The rows of a group lie close to one hidden flat surface of 11 dimensions, which passes through zero. Surfaces can cross.
(in the rows, 128 means zero)
Known rows, each followed by its group:
[160 126 122 164 119 132 120 117  75 147 151  65 110 112 156 102 112 130
 114 155  77] | Q657
[ 86 119 123 124  99 185  61 100 168 146 110 165  96 152 120 123 143  93
 163 127 118] | Q192
[114 109 144 157 115 141 105 148 124 134  92 128 109 120 148 106  62 154
 116 131 106] | Q192
[132 114  84 108  61 145 144 105 104  83 169  70 112 126 147 106 141 107
 165 155 106] | Q67
[101 127 133 110 114 102 106 148 139 151 145  95  74 118 116 104 134 111
 129 102 137] | Q192
[128 153 157 112 126 132 123  91 102 141 135 101 119 138  98 113 141 114
 127 156 137] | Q67
[121 114 107 119 158 140 122 123 118 171 105 137 158  69  90  92  96 102
 128 112 120] | Q67
[153 100 190 135 109 111 143 164 127 163 105 127 138 128 115 186 127 111
 120  94 127] | Q192
[113 136  46 169 211 203 109 149 151 180 120 177 175 102 176 129 135 138
  91  75  87] | Q657
[170 126 161 159 171  89  88 149 105 171 121 122 101 140 114 182 161 102
 103 129 125] | Q910
[138 141  94 100 116 169 149 103 137 108 112 147 215 108  91 111 135 145
 148 122 151] | Q657
[ 99 152 151  77 141  94 135 121 180 114 158 162 132 128 113  93 135 131
 164 112 158] | Q192
[129 127 152 124 167  90  97 149 130 128 136 117  96 131 137 140 115 113
 105 123 158] | Q910
[163 152 130 145 145 173 110 111  83 187 165  46 152 102 152 117 139 120
  91 122  97] | Q67
[106 118  58 125 114 150 120 119 121 138 150 106  96 113 132 117 160  89
 132 117 108] | Q910
[121  71  70 195 100 148  84  83 129 154 107 168 122 101 133 122 121 115
 156 150  61] | Q657
[140 149  95 131 129  85 129 162  97 143 122  78 117  98  91  87 135 169
  87 110 152] | Q67
[121 107  82 121 160 154 128 116 107 175 162  95 126  66 144  93 109  71
 131 107  79] | Q67
[156 164 123 175 131 129 157 134  98  65 120 114 154 178 178 153 126 227
  66 170 150] | Q192
[120 115 143 121 139 136 131 128 106 133 132 102 106 122 140 129  96  94
 117 137 123] | Q192
[ 73 168 161 100 102 142 135 103 134 138 159 107  58 162 137  83 138 117
 138 141 121] | Q910
[131 171 167 123 167 153 150  86 119 123 160 129 155 143 159  98 103 142
 129 166 113] | Q657
[113 125  45 182 119 182  73 125 150 156 153 128 106 141 183 145 187 141
 112 101  82] | Q192
[141 133 146 114 176 124  71 137 124 118 130  94 140 101 138  99  66 133
 109 136 164] | Q910
[130  75  92 128 102  86 154  94 166  98 129 186 182  85 105 122 121 136
 182 128 121] | Q657
[ 72 114 165 169 112 119 185 123 149 141 140 180  61 180 193 157 121 136
 119 130  72] | Q910
[167 101 207  97 118  63 169 173 105 138 128  89 125 102 106 145  92  98
 138 112 134] | Q657
[129  96 118 176  74 120 165 137  97  87  91  97 139 127 145 153  83 191
  69 139 151] | Q910
[127 143 101 100 137 150 129 133 158 115 123 150 174 144  96 188 202 118
 119  92 191] | Q67
[116 127  84 143 109 129 133 128 148 131 137 140 137 108 139  87 132 168
 138 108 104] | Q192
[122 105 135 151 134 162 118 109 142 153 120 171 124 152 148 183 154  85
 140 127  96] | Q192
[139 136 116 155 142  97 155 180 134 159  79 160 166 112  93 152 145 187
  77  77 154] | Q67
[127 125 161 146 179 128 138 153 128 105 124 140 125 151 185 156  81 141
  94 136 132] | Q192
[131 127  64 122 136 117 134 141 132 115 135 131 138 107 120 113 147 137
 128 112 132] | Q192
[119  99 127 124 132 151 132 102 120 146 130 133 133 106 132 128 105  75
 148 136 100] | Q910
[135 163 125 111  74 187 186 136 160 131 140 138 195 154 136 151 190 164
 146  79 119] | Q910
[169 137 156 145 118 131 152  95  87 149 115 121 169 118 103 121 123 137
 133 160 100] | Q67
[156 152  60 102  83 201  82 141 125 101 128  54 198 106 113 116 161 163
 110  94 184] | Q67
[151  94  80 136 115 135 163 170 148 115 159 112 172 104 177 174 144 137
 119  71 116] | Q657
[140 170  85 136 157 135 151 135 106 124 158  98 130 137 156 120 159 159
  91 125 123] | Q657
[171 146 164  94 132 131  98 117 129  89 137 108 168 140 113 133 131 127
 153 154 163] | Q67
[126  74 151 137  86  99 176 190 126 158 116 101 115  88 138 143  85 124
 113  69 107] | Q192
[105 143 108 128  89 174 168 104 136 102 138 124 164 121 157  72  94 182
 138 134 106] | Q910
[ 87 139 118 141 147 154 191  90 119 136 126 182 108 151 144 112 119 115
 138 159  74] | Q657
[173 113 130 101 154  99 122 147  97 173 130  91 144  68  74 111 125  74
 143 108 121] | Q910
[ 95 105 112 133 143  69 140 150 171 111 173 152  75 142 175 159 151 121
 124  98 135] | Q657
[148 183 103  83 178  94 169 170 163 115 199 114 171 122 152 118 182 165
 125  67 156] | Q910
[135 127  95 164 221  49 158 119 127 117 173 175 108 127 176 128 133 132
 121 150  94] | Q910
[104 105  97 131 164 121  89 156 148 158  98 169 101 118 103 152 142  89
 119  94 141] | Q67
[132  82 141 101 155  33 165 176 134 142 157 109 105  64 126 106  76 102
 139  85 120] | Q657
[112 135 128 109  56 107 218 121 144  76 142 148 124 185 118 192 208 141
 139 125 156] | Q67
[155 100 114 144 128 149 179 128 114 147 140 134 169 106 152 157 129 106
 137 116  78] | Q657

New rows, each followed by its group:
[ 84 149 184 120 173 162 134 130 166 153 158 135 140 134 196 113  75 143
  96  95 130] | Q67
[104  65 114 183 124 106 120 135 112 129 106 138  60 135 158 186 110 101
  91 140 112] | Q910
[126 141 148 142 140 154  80 104 119 139 131 114 108 146 140 124 122 121
 116 155 124] | Q910
[146 156 143 131 141 136 160  54  93  87 165 102 172 153 141 150 139 138
 108 187 153] | Q910
[108 119 153 135  91 119  86 166 103 125  94  80  36 165 114 165 135 112
  85 131 168] | Q192
[147 145 164 149 155  95 104 142 126 109  74 168 142 132 110  87  66 196
 125 164 140] | Q192
[118 143 139  71 140 131  92 139 150 112 173  73 129 116 135 114 127 108
 128 100 186] | Q657
[131 137 172 151 142  91 103 116 123 104 156 126  60 172 180 109 102 136
 141 189  97] | Q67
[123 141 118 121 172 192  72  58 129 146 143 155 142 137 125 120 149  65
 164 167 105] | Q192
[109 155 149 153 118 157 144  76 119 100 141 140 120 180 165 128 126 158
 120 181 116] | Q192
[131 142 114 166 139 108 132 105 102  66 145  93 127 157 167 154 120 187
  61 172 176] | Q910
[138 128 129 141 171  84 180  44 106  99 165 183 117 176 119 206 207  73
 145 198 123] | Q910
[148 103 120 129 152 113  66 130  93 127 106  87 118  88 101 105  78 100
 112 153 152] | Q910
[140  86 102 139  90 134  78 151 120 153  99 100 118  87 103 119 113 112
 132 111 122] | Q657
[145 125  59 128 147 124 185 142  90 119 180  61 149  85 168 116 130 129
  93 106 114] | Q192
[166  96 128 171 112 129  95 128 142 113 161 102 156 116 203 144 104 164
 128 124  94] | Q657
[129 114  78 137 114 121 139  58 137 105 166 148 156 114 129 123 160 123
 166 158 108] | Q657
[141 168 157 142 129 195 142 177  71 156  98  74 117 146 159 107  80 156
  72 126 100] | Q657
[124 104 188 119 129 172 130 110 124 157 131 108 149 108 145 142  71  80
 127 123 114] | Q910
[106 130 113 130 103 163 146 113 146  85 119 152 146 151 151 132 125 157
 135 141 135] | Q192
[112 122 129 149 140  97 137 109  91 136 119 128  72 111 125  62  70 127
 130 177  87] | Q192
[151 126 110 108 117  76 103 130 151  93 158 106 148 122 111 149 173 143
 137 117 182] | Q657
[142 124 125 157  86 100 132 141  63 165 108  64  80 111  86 111 136 134
  95 139 117] | Q910
[130 120 142 110 114 127 150 112 119 104 117 117 160 105 113 107  83 136
 132 143 144] | Q910
[ 83 114 164  87  69  79 247 174 148 117 126 140 117 110 117  96  86 153
 141  84 133] | Q910
[108  96 147 151 106 111 112 167 152 126  94 165  79 176 133 217 163 115
 107 107 154] | Q910
[127  83 142 114  48  65 102 108 146  79 148  96  93 119 112 117 120 123
 172 152 152] | Q657
[109 125 110 139 144  92 141 115  84 131 144 101  42 137 129 123 135  86
 108 164 110] | Q192
[132 128 130 139 117 150 173 121 115 118 153 102 149 133 175 146 119 140
 106 126 114] | Q192
[ 88 169 137 116  85 129 156 117 145 131 129 154  87 156 119  55 134 170
 166 138  94] | Q910
[108  68  74 160 117  94 148 133 118 108 114 147  81 127 133 186 144  97
 110 135 126] | Q910
[132 140 130 111 145 159  94  71 116 106 146 109 144 143 119 136 145  94
 134 168 157] | Q910
[146 126  95 157 122 122  79 159 127 128 140  89 107 129 157 140 151 156
  97 109 134] | Q657
[167 128 140 148 154 110 104 153 137 149 101 168 142 136 113 158 154 137
 135 120 115] | Q910
[148  77 124 173 141 107 131 126  97 157 105 141 106 116 125 187 131  83
 110 138  98] | Q910
[138 121 112 154  83 106 206  93 145 142 147 179 170 125 123 140 181 163
 165 122  75] | Q192
[ 85 140 118 118  94 138 171 115  98 174 150  74  92 107 111  91 131 114
 103 110 118] | Q67
[171  76  76 103  66  80 167 180  88 121 163  42  96  84 115 150 164  70
 148  95 110] | Q67
[144 161 132 141 123 133 170 142 104 117  98 138 143 153 116 129 139 176
 108 144 129] | Q657
[131 156 175 148 131 102 128 110  82 180  91 116 108 113  69  81 103 151
 100 156 122] | Q67
[140 145 164 147 103 145 157 136 101 175 105  97 162 107 107 113 105 173
  89 108 121] | Q67
[125 136 167 102 139  73 196 156 133 175 151 143 107 105 108  91 127 110
 162  97  83] | Q910
[128 132 163 136 116 125 160 196 166 135 135 132 140 161 173 200 157 169
  86  58 149] | Q910
[134 144 126 118 146 124 106 118 110 136 161  82 105 143 129 159 177  95
 103 126 157] | Q910
[168 137  82 136 137 133 128 105 122 105 111 158 192 105 101  93 133 162
 160 153 114] | Q910
[124 146 183 112  87 147 100 141 119 161 110  91 101 144  93 126 136 116
 126 117 145] | Q910
[129  98 181 107 122 101 158 142 116 181 115 136 112 100  89 129 108  65
 157 112  98] | Q910
[103 108 144 150 194 120 102  68 122  90 147 151 104 141 180 131  62 103
 117 196 129] | Q910
[ 98 134  60 120 137 170 117 126 134 109 195  57 120 124 198 137 149 120
  82  97 148] | Q910
[141 136  97  91 168  90 150  96  99 119 190  93 109 133 101 181 219  42
 126 138 162] | Q910
[175 125 150 138  95 174 146 105  81 136 132  81 167 124 136 136 114 118
 134 157  91] | Q657
[ 73 157 108  76 129 194 188 136 141  92 199  85 109 159 205 129 137 100
 114  99 134] | Q657
[115 149 101 151 164 135  94 143 109 131 159  67  90 114 192  66  76 163
  84 131 113] | Q192
